All groups share one centre, and each spreads out both ways along 13 directions, with some noise.
Some rows, each with its group after it:
[  4  -7  10  -2  12   0 -30  -9  -3  -9  11   6  -6   9 -39  -3  -3  14
 -18]
(1)
[  8 -23  -9  10  12  -6   5  14   9 -25 -13   9   2 -11 -18   0  -9  13
 -15]
(0)
[ -2   1  -1  -3 -27   0  15  -1   6  10   4 -17 -19  16  -2  27 -18 -17
  -3]
(4)
[-12   8  18   6  14  -2  24   6   1  -3 -30  14  -9  18 -11  -7 -34 -18
  -7]
(2)
[ 19  21  15  -8 -15  -8  13   4  -1   8   5 -33 -12  -4 -16   3   0  13
  17]
(1)
[ 14 -14  -1  -3   6  -3   0   7   4   2  22   0  -4  10 -19  11   9  17
   1]
(1)
[  8  14   5  23  -1 -15  -1  13   8   3 -19  15   2  38  -5   3   7  -6
  -8]
(2)
[-11 -24  -4  13   0  -1   9   6   4 -14  -4  30   7  15  11  -8 -14  -2
   8]
(1)
[-17  -4  21   2  10   3  -7  -4 -13  -4  22  15  -2  10  -8 -19 -10  11
  13]
(1)
[  8  -6  31  -3 -11   1  16 -12  12  12 -21  23   8 -10 -11 -16  -8  -3
   4]
(2)
[ 12  -2 -11  29 -11   0   1 -11  14 -15   1 -13   9   2  17   6   4  17
  22]
(2)
[ 20   2   5 -12  12 -11 -23  -1 -22   2   8  -2  -5  19   3   1   5   1
  -2]
(2)
[-12  -1  11  10  -9  -8  -2 -17 -19   7 -11  31  -6  -9  15 -17   0   7
  13]
(4)
[-24  20  13  29 -13   6 -20   5 -12  -4 -10   7  -7   0  16 -11  -7  -7
  -7]
(5)
[  6   0  16 -16  13 -18  27  -7   4   6 -28   5   0  -7 -19 -20 -10  -8
  -9]
(3)
[-25  24 -30  14 -25 -11  -7   5   8  10 -23   4 -10  -4  -8   8  14  -2
  -6]
(3)
[ -2   8 -18   1 -11  11  -6  10   0  -8 -17 -18 -27 -22   4 -21 -11   1
   1]
(3)
[-1 34 35 19 16  6  4 -1 -3 44 -9  9  0  8 14 14  0  7 29]
(5)
[ -8 -12   0   7  -1  14   0   8   0   1  18  -8 -15  19  -9   6 -27   4
   3]
(5)
[-32  19 -19  26 -34 -19  -8  11   0  16   5 -16 -16   5  -6   4   5  -7
 -14]
(3)
[-13   8 -11  15  -8   5   9  -7 -10 -19   2 -22  -2   7  20 -11 -12 -10
 -19]
(5)
[-28   2   8  21 -50  -4  15  -9  -2  17 -18  25 -25  34  -6   3 -27 -11
   3]
(4)
[ -3 -17   1   3  18  24 -15  10 -11   6  33  -7 -22   4  -2 -25 -15  15
   5]
(0)
[ 15  -7   2  12 -10  -9  -7  -5  10 -16  18   2  -7  17  -7  23   6  11
   4]
(2)
[-21  12  15   7  -1   0 -14   2 -28 -10  21  -1  -5  27   8   7 -17   6
  22]
(3)
[  5  -9   6 -16  27  10   5  -8 -19  28   4  10  -5  -9  17  14  -8  -2
   1]
(2)
[-17  -3  -4  14  16  15  32  -8  12   5  -8 -11   1 -20   8 -18 -24   7
  14]
(2)
[  2  23   2  12   2  19 -14  -7  10  -5  -1 -16  18   0   7  -1  12   6
  10]
(0)
[ -9  14  16  -2  18   2  11 -19 -16  19  11  -9  12   5   0   5   1  -3
 -13]
(5)
[ -3   6  15  18 -24   8 -11   5  16   3   3  -4   0  12 -11 -29  -2   5
  15]
(4)
[  4  -4  14 -16 -10 -21   4 -21   0   8  14  12 -13 -15 -25  -8  19  -2
 -21]
(1)
[ 0 34 14 15 26 29 10  1  4 15 -3 -8 -5  4 26  4 -3  2 16]
(0)
[  4  29  19   0  -5   5  -4 -18   4  11 -19 -19   9  21  -3 -21 -13  -9
  16]
(0)
[ -2 -14  14  -5   8  28 -16  19   7   4  11  -3  -6 -25   4 -31 -13  -2
   9]
(4)
[ -4   3  15  -9   5   1  11  -3   8  23  -7  19  -3  -3 -27   7   3   3
 -10]
(3)
[ -1   6  11  20  -3 -15  11  -5  10 -15  10  18 -18  29 -11  14   4  -3
 -14]
(1)
[-28  -9 -18   2 -23 -20  15  -6 -13  -2  -4 -11  -5  14   6  -6 -28 -17
   2]
(5)
[-23  -8 -11  13  -4  18  -7   7  -2 -12  22 -21 -16  -5  -8 -16 -28   7
   4]
(2)
[  4  -8  22 -23  -8   4 -10  11 -24  -6 -15  11 -27  -5 -13   8 -35  -1
   6]
(3)
[ 18  -5  16 -21 -20 -18 -23  -8 -10   2  -6   8  -9  -4 -24  11   0  -1
  -6]
(2)
[ -2   7  19   1 -16  14  19   0  17   7  -1  16 -16  -6   3   3   0  -7
  -2]
(0)
[ 19  -5  21  11  29  -9   1  -5   5  17  10  16  19  24 -13   3  16  16
   6]
(3)
[-12  13  17  18 -24 -23  25  -2   3  15   4  12 -15  17   2   7   3 -10
   2]
(0)
[-11   1  33   5  24 -10  13   1 -23  32  24   9  -3  21   0  15 -11  -6
  -2]
(3)
[ 21  -5  21   4 -18 -10   6 -17   2 -26   4 -17   5  13  -1 -27 -14   8
  16]
(0)
[-8  4 -5 19 22  3 16 -1 11 12 27 -1 -5  5 -3 10 10 15  5]
(2)
[-22   4  -8  27 -13   0  33  22  12   8  -4   1  -7  19  14  -9 -11 -14
  -1]
(1)
[-34   8   3  17  12  -8   3  12 -14  13   3  24 -12  18  17 -30   4 -14
  -2]
(2)
[ 33  -5  22 -20 -16   2  -8 -21   2  16   8 -10  -8  -5  -5 -12   4   8
  16]
(0)
[ -3 -24 -13  14  -2   5  -8  -8  -2   1  38  10 -18  35  26  -9   0   1
  11]
(0)
[ -4   6  -5  11   2  -2  -7 -15  -8  22  17 -20  17  28  -3  31  -4   6
   8]
(5)
[ -4  -2  17   3 -11  -1 -22  -1 -11   2 -15  -4   8  16 -25   6 -29  -1
  -5]
(3)
[  8  -2   0  -6   9  -9  -3 -15 -20  22 -19   3   1   0   5  37 -12  -1
   1]
(4)
[  1  -1   2   8   1  29  -1  14   9  30  11  16 -37  -1  12  13   2   1
  -2]
(0)
[  9 -26   3   4 -20   8 -10 -19 -11 -20  18   9  -8   9   6   1 -14  16
   9]
(4)
[ 25 -24  23   2 -14 -15  -2  10  -3   6  -9  23 -19   2   4  17 -12  -4
  -3]
(3)
[  1  -9  30 -10  -2   9  21 -19   5  20 -20   2  20 -10 -18 -12 -19  -3
  -2]
(2)
[ 24  -4  22 -14  -5   7  15 -19  14  -8  -8  -4   5  -9 -11 -13  -5   5
   6]
(3)
[ 16 -22   3   5  -7  27  -6  -4   5   8  12  -8   2  26  -1  36 -30  11
  14]
(5)
[-16  -3   1   6   1   2   4   1  17 -24  20  -1  10   7 -23 -42   8   6
  -8]
(0)
[ 21 -37   4  -4 -16  17  -1 -16   9 -12  28   2   9   5  -6   0  -2  13
  -7]
(5)
[  8  15  -2 -11  25 -16  -8   2 -12  24   0  -8 -10   1 -31  23  10  13
  -9]
(1)
[  1   3  -3   9  -7 -19   8  -1   0  14 -14   8  11  14   2  -5  11  -7
  -9]
(2)
[  0 -15 -10  -6   2 -11  11 -25 -11   0   9  10  -6  26 -18  -3 -10  15
   0]
(4)
[ 21  -8   0  -5  -6  13  -8  14  14  12  -2   0 -21 -32  21  13   3  -5
   7]
(4)
[-13  11  -1  10  28  -5   3   1 -11  -4  20 -10   3   4   3 -28   8   9
   1]
(4)
[  9  -8  -8  19  14  -6 -14   0 -10 -15   6   7  -1  -1   7   2   6  23
  -2]
(4)
[  9   1   7  18  -6  -8  -2 -11  11  10   5  11  13   3   1 -19  25  13
   9]
(5)
[-24  -9  -1   4   2 -11 -11  -7 -27  -2  -7  24   2 -12  34 -15 -11  -4
  26]
(1)
[-15  26  -9  21  -7  -6 -14   5  -6  29 -23  -2 -15  11  22  -5  -4 -12
  11]
(0)
[ -6  19  -2   8  13  -9  -8  -2 -15  21  -5 -14  17  -6  18 -20   7   7
  32]
(1)
[ 25 -13  -2 -20  28   2 -11 -17 -16   4  -1   5  -7 -22  15   5   3  11
  10]
(1)
[ 41 -31  16   3  17   7  -7   7   6  16  -8  20 -12 -20  16 -10   4  12
   3]
(3)
[  2  -1  10   4  -8 -31 -18  -6 -18 -11  -5  -7  23  32 -14   5 -16  -2
   1]
(3)
[-14  17  20   8   5 -10   4 -15 -10 -19  -4  -1 -12   3   6 -43 -17  -6
   6]
(1)
[ -7  25  13  19 -26   2  -3  -2  -8  23  -5  -6 -16  -5  17  21   0  -4
   1]
(5)
[ 16 -16  -9  -3  20 -10  17  -8   2 -12 -26 -11   6   5   8  -4 -28 -10
  -9]
(3)
[-11  -6  17  -1 -11 -15  -1 -27 -21  27  32  -6  -1  49   0   3 -16 -11
  10]
(0)
[-19  22   6   3  22  -1  27  14 -11  31  -2  -4 -32   0   7   4 -19  -9
  10]
(5)
[ 23  -8  10 -10  -2   1  22 -21   9  20   8  -4  -3  -6  -3  18   8  -8
 -19]
(1)
[  9 -23 -14  13 -13  10  -7   7  11   4  15  -1  -8  16  -5  10  -4  10
   3]
(5)
[ 21 -36 -15 -29   3 -21  -7  -5   1  13  -1   8  -5 -12 -18  13  -6  11
  18]
(5)
[-17  20   1  -3 -14  -3 -13  -1  -8  56   1   2 -25  15  -6   9   2 -16
  -4]
(0)
[-24   4  28  13  -1 -22   6   6   1  -9   6  15  19   2 -29  -8   2  -6
 -26]
(4)
[ -1 -14  -8 -13   5  11  -6   5 -11  26 -10  -7 -18 -13  -6   8 -25   3
   5]
(5)
[  0 -22  -3   3 -11   5  24  -3   1 -18  -7  -3  -1  -1  31 -13 -27 -12
   9]
(1)
[ 32 -10  -1  -9  -5 -19  -7  -6   2 -29   5   2 -14  -3   0  -5  12   9
   7]
(2)
[ 19   8   4   4  -8   1   5 -18  -6 -10  15 -27  -2  19  -2  -1  -6  14
  14]
(4)
[ 14   9  30   0 -29  -6  -7   0   3 -29   1 -25   8 -24   7  -1  -9  -9
   2]
(4)
[ 26  -1   3   0  -2  22  -8   8  13  30 -21  -4 -20   5  -9  19 -16   6
  10]
(4)

New rows, each followed by its group:
[ -6  -4   5   3  -1   8  -2 -16  15  19  29  14   1  36  -4 -15  15  -5
   3]
(0)
[-32  20   8  13  -8 -16   8   3 -16   7  -9  17 -22 -18  21 -13   3 -19
 -12]
(5)
[  8 -22 -24  -4 -22  -9   7   6   7  27  -5   4 -25 -15   7   8   0   8
  20]
(5)
[  6   2   2   5  -4  20   7  -3  11  21 -18  16 -20 -22  16  16   2   2
   7]
(3)
[-13  12   5   2   7 -20  19 -13  -8  -1  -9  -5   9  11   1  -5  -6 -14
 -10]
(5)
[ 21 -10  -1  13 -11  23 -16  -4  13  23  20  -8 -15   6  -3  45   2   1
 -26]
(1)
[13 -2  6 26  2 28 -2 -6 11  5  4 -1 10 16 15  0  1 14  4]
(5)
[ -9   0   2   0 -16   1  25  12   9  -5  11 -20 -18 -15  -6 -62  -5   0
   4]
(1)
[ 26  -3  21   8   2   4  -1   7   7  -5  13  18 -26  -4  14  15   5  13
  22]
(5)
[-11   3   2 -13  -1 -23 -14  -2 -25   7  35  13 -28   8   0  25  11  -6
  -7]
(2)
[  0  -1   6   4  -3  12  -7 -20   1 -16  17 -26  -6 -21  -8  11 -20  19
  24]
(2)
[ -6  15  14  17   0  15  21  -9  -2  17   4 -17   6  32  10  19 -24  -2
  12]
(5)
[ 27  -1  18  18 -25  16  -6  -1   9  -9  10 -10   2  16  12 -16   0   9
  14]
(2)
[ -7  31  12   4  11  -8   4 -19 -15   9  -6 -25  18   1   2 -10   6  -7
 -15]
(5)
[ 19 -32  15  -7 -26 -18  -5  -3 -12  -3   3   0 -17   3 -21 -12 -23  10
   1]
(0)
[ -7  -3   3  13  -4  -9 -28 -16  -9   5  -2  27  -8   5   1  24  -1  -4
 -15]
(1)
[ 13  12  13  13 -10 -10 -14   6  13  -9  14  -9  -5  11 -24  -7  14  13
  -4]
(5)
[ 12 -22  14  10  -7  22   4 -12   6  11   2  21  11  -6  28  -4  -4   5
  14]
(2)
[-20  20   9  16  32  17   4   1  -9  17  31 -11 -19   7   1  17 -11  11
  11]
(2)
[-15   2   5   0 -20  -9  -4  -6 -17  25 -21  -1  21   6  12 -31  -6 -18
  -4]
(2)
[ -5 -19   6   6  -8   7  12 -18   1   5   5   5  12 -10  16  -4 -11   1
  12]
(2)
[-27 -11 -12  -1  14 -23  -1 -21 -23  15  -6  12  23   8  11  -1 -13 -11
  11]
(5)
[ -2   1  -5   0  15  -7  -1 -16  -6   4 -10 -11  25   7 -10 -14   1   0
 -16]
(5)
[  7   2   6  -1 -26   3  -3  15  -7 -10   5 -11 -32  -2 -10   9 -16  11
   8]
(1)
[-15  -7 -21  11   0 -14  13 -24  13  -5  28 -21   7  -7 -28  47  -2  17
   1]
(2)
[-24  15   3  21 -18 -13   0  -3  -2 -10  20  -5 -24  10  -2 -21   5  -4
  -8]
(1)
[-28   1  10  16 -23   6   0  -7  -4  39   2  -1  19   1  -6  14 -10  -3
  -6]
(2)
[  1  -5  22 -10 -17 -20   5 -12  -6 -23  16   7 -15  15 -29   7  -8   3
  -7]
(1)
[ -5  -1   7 -11  12 -24   6   7 -12  10  -1  13 -25  -9  -1  11  -7  -4
  11]
(5)
[ 22  -2  10  -6  -7  18   5  13 -11  24  -6  -5 -12   4  19 -12  -5  -9
  -8]
(2)
[ 21 -29  -1 -17   5 -12  -8 -11 -11  19   0   5  -8  13 -11  10 -12   1
   0]
(0)
[ -4  -4  -3   7  -9 -11   4 -18   5  -4   3  -5  26  14  -7 -31   4   4
  -1]
(5)
[-24   9 -24   8 -10  -9  29  -5 -12  10   2 -26 -16   1  21 -14 -10 -13
  -4]
(5)
[  5   4  30  16   4   2 -12  16   6 -19   1  29 -24  -1   0  -3   0   1
  -5]
(5)
[ 17  -9  11   7  16   4  16 -17   7 -13  10  15  -5  -7  23  11  -4  10
  24]
(2)
[ 26   6  -1  -4  13   2  14 -26   6  22  -1 -21   7 -10  26  12  12  -8
  -8]
(1)
[ 37 -34  12   9   8  12   5  -7  20  10   5  18   3  -6  10   4   2   9
  -3]
(3)
[-16 -16   3   4   4   6 -19  21 -16   8  17  20  -2   7 -15   8  -9  19
  19]
(1)
[-14  -3 -14   7 -18 -27  15   5   5  12  17  -4 -19   2  -1 -15   9   3
  17]
(5)
[  0   8  21   8 -14   4  13 -13  11 -24  24 -18  13  17 -14 -11  -2   5
   0]
(0)
[ -3 -20 -22  -9 -18 -12   4 -16  -3  -5  -6 -10  11  -3  -3 -20  -6  -3
  -8]
(5)
[-11   6   1  -9   5 -23  21  -4  -1  -5 -22   2  -9  -7 -18 -13 -13  -9
  -8]
(2)
[-11 -11  -5   8  -9  16 -29  27 -20   4  19   3 -38   7  18 -27  -5  -5
  -5]
(2)
[  4 -11  13  -9  13 -16   5  -1 -26  -2  10   1 -11   3  16  -6 -16  -4
   6]
(3)
[ 10   2   6  -6  10   2 -11  11 -11  17 -16   7  -9   0   7 -19   0  -2
  -1]
(2)
[-18 -17  12  -5 -24  18  -7 -35 -24  13  15   0  20  -6  20   2 -18  -9
  -2]
(5)
[  3  -3   5   1   8  18   2  21  14  10   7 -15  -7   2   2  21 -17 -17
  -7]
(4)
[-15   2   8   7  19   2 -21 -23 -19  16  13  14   8 -15  31 -30  10   3
  15]
(1)
[ -8  -2   2   0 -13   1 -11 -15  -3   9  -1 -19   3 -16 -22  22 -20   7
   1]
(2)
[-17  20  -8  20   0  -9 -11  18 -13  -1 -26  -4 -11   6   7  -8 -18   2
  19]
(1)
[ -4  12   0   1  -1 -37  21  -6   0 -10 -19  14  -8 -16  11 -20  17 -13
 -10]
(5)
[ 17  -3  23 -14 -11 -12  -5 -10  -5 -19   1  11 -16   4 -10  12 -10  -2
   1]
(2)
[-27   9   9   6   1   2  16  15   4  14  17  -1 -20  -3  -1 -18  -6 -12
  -7]
(4)
[-40  23  -7   1 -13 -11  22  -3  -2   5  22  -3 -16   6  -9 -12  13  -5
  -4]
(3)
[ 10 -14 -12 -11  -2  -6  25 -24   0 -11 -21  -7   9 -11  13 -26  -6  -5
  -7]
(5)
[-19   3  -6 -13  11  -7  -9   5 -12  -5 -11 -22 -22 -15 -31 -23 -25   1
  -8]
(2)
[ -1  -1 -22  39   1  17  14  29  18  24   4   2  -7  15  31   6  10   6
  12]
(1)
[ -2   0  21  -7  13   2   4  -2  -8  -4  12  -6  -3  16 -21  16 -20  -1
  -6]
(5)
[-11  -1   1  10   0  -9 -39  16 -24   3 -12  23 -14   9  18 -36   2  -5
   2]
(2)
[ 19 -22   4  -2  -5  16   1   1   0  16  -3   9   5   1   6  35 -14   6
  11]
(1)
[ -5  15   6   9   0   0  -9   2   1  -2 -19 -17  -8   6 -16 -22 -15  -1
  -7]
(1)
[  5 -15 -15  22  13 -21 -25  10   2  18   2  10   6  12  -9   2  14   8
 -13]
(3)
[-16  20   1  17   6   4   4  11   6  19  15  -1  -8   2  -1   8  18   4
  -5]
(0)
[ 12   5   3  17 -24  -6  22   4  21   1 -32  -3   4  -3  11 -21  -3  -4
  13]
(1)
[-17   8   4   1   5   6   1 -10  -7  32 -23 -15  10 -15 -13  11 -25  -3
   1]
(2)
[-15   7   8   8  -3  11  11  -1  -4  41 -18 -13  15  -1  -8   2 -17  -6
  -8]
(2)
[  6 -17   8   6 -18 -12 -12   6  10 -21  -6  20  -7   0 -18  -9  -5   4
  -6]
(5)
[  6 -32   4   5  10 -18  18   4 -14   2   8  17 -18   7  -1  14 -19   6
  -5]
(0)
[ -9  10   8  23 -12 -16  -1  -7   7  -9   2   9   6  13   3  -5   6   4
  13]
(2)
[-14   8  12   8   1  17 -21   6 -18   9  26 -20  -3   8  -2 -11 -13  15
  22]
(1)
[-35  12   6  -3  -2 -34   4  -5 -19  31   6  10  -9  -9   4 -11   2  -8
  21]
(5)
[  7   8  -2   5 -24   0  -6 -15   5  32   0  -8  -8  21  -3  12   2   5
  20]
(4)
[ 20 -11 -20  13 -22   5  23 -15  14  16  -4  -7   2   0  22   1  12   8
  11]
(5)
[-15   4  18 -10 -22  -4  -4  -3  -7   7  -3  -9 -10  -9 -36  -3 -21  -5
 -10]
(2)
[-31  19 -16  14  31  -5  19  15  -7  10  -6  -1 -11  -2   9  -8   0  -6
  -8]
(0)
[  5  -3  19  -2 -14  -8  -7   6   4  12 -16  13 -12  -3 -21  11 -13   0
  10]
(5)
[ -3 -10   8 -11   0 -14 -13 -17 -27  -3 -21  20  10 -10  14   9 -21  -5
  15]
(1)
[  1  -3  -6  36   0  13  19  15  24  30 -19   8   9  13   4   6   2   4
  -6]
(2)
[-11   2  -1  -6  -3   3 -17  -3   0  31   4 -15   7  15 -27  -7 -11  -3
   0]
(4)
[-12   9   1 -14  21  -3 -23   7 -23   8  24 -18 -23   4 -24  -9  -5   8
  -7]
(2)
[ -4  -9   9  15 -11  -8   5   5  13  21  -6  28  11   3 -10  -2  12   0
   1]
(1)
[ 10 -25   4  18 -15  22   2  10  12  14  -8  22   6  11  14  32 -19   2
  13]
(1)
[ -7 -11  13   6  19   3 -14  10  -4  15  24  32 -12   1  -5  15  10   9
  -5]
(5)
[  6 -16  -8   1  -5  13   2  -3   6 -25  11 -35   2   2 -13 -38 -21  10
   1]
(2)
[ -8   9  20   3   1  28  16   5  -6  16  31 -30  -9   3   6 -15 -17   5
  14]
(1)
[-26 -17  15  15   6   0   5   3  -9 -22  14  24   1  10 -13 -18 -16   5
 -17]
(4)
[  0  -5  -9  15  -3 -13 -21  15  -6   7 -15  14   4  36  -3   3   3  -9
 -15]
(2)
[ -8  12  -6  28  -9   3 -24  26   8  -2  -3  -5 -33  11 -21 -11  -2  11
 -10]
(1)
[  5   5   0  -7 -29 -11   2 -11   5 -16  12 -14  -7  -2 -20 -13  11   8
   4]
(3)
[  1   5  -9  10 -20   5  15   6   5   7 -21 -22 -17 -12  22 -12 -15 -13
   2]
(1)
[ 14 -12  20  -7  10  -1   3 -12   0   5  19  13   2   8  -5  24  -3   7
  13]
(5)
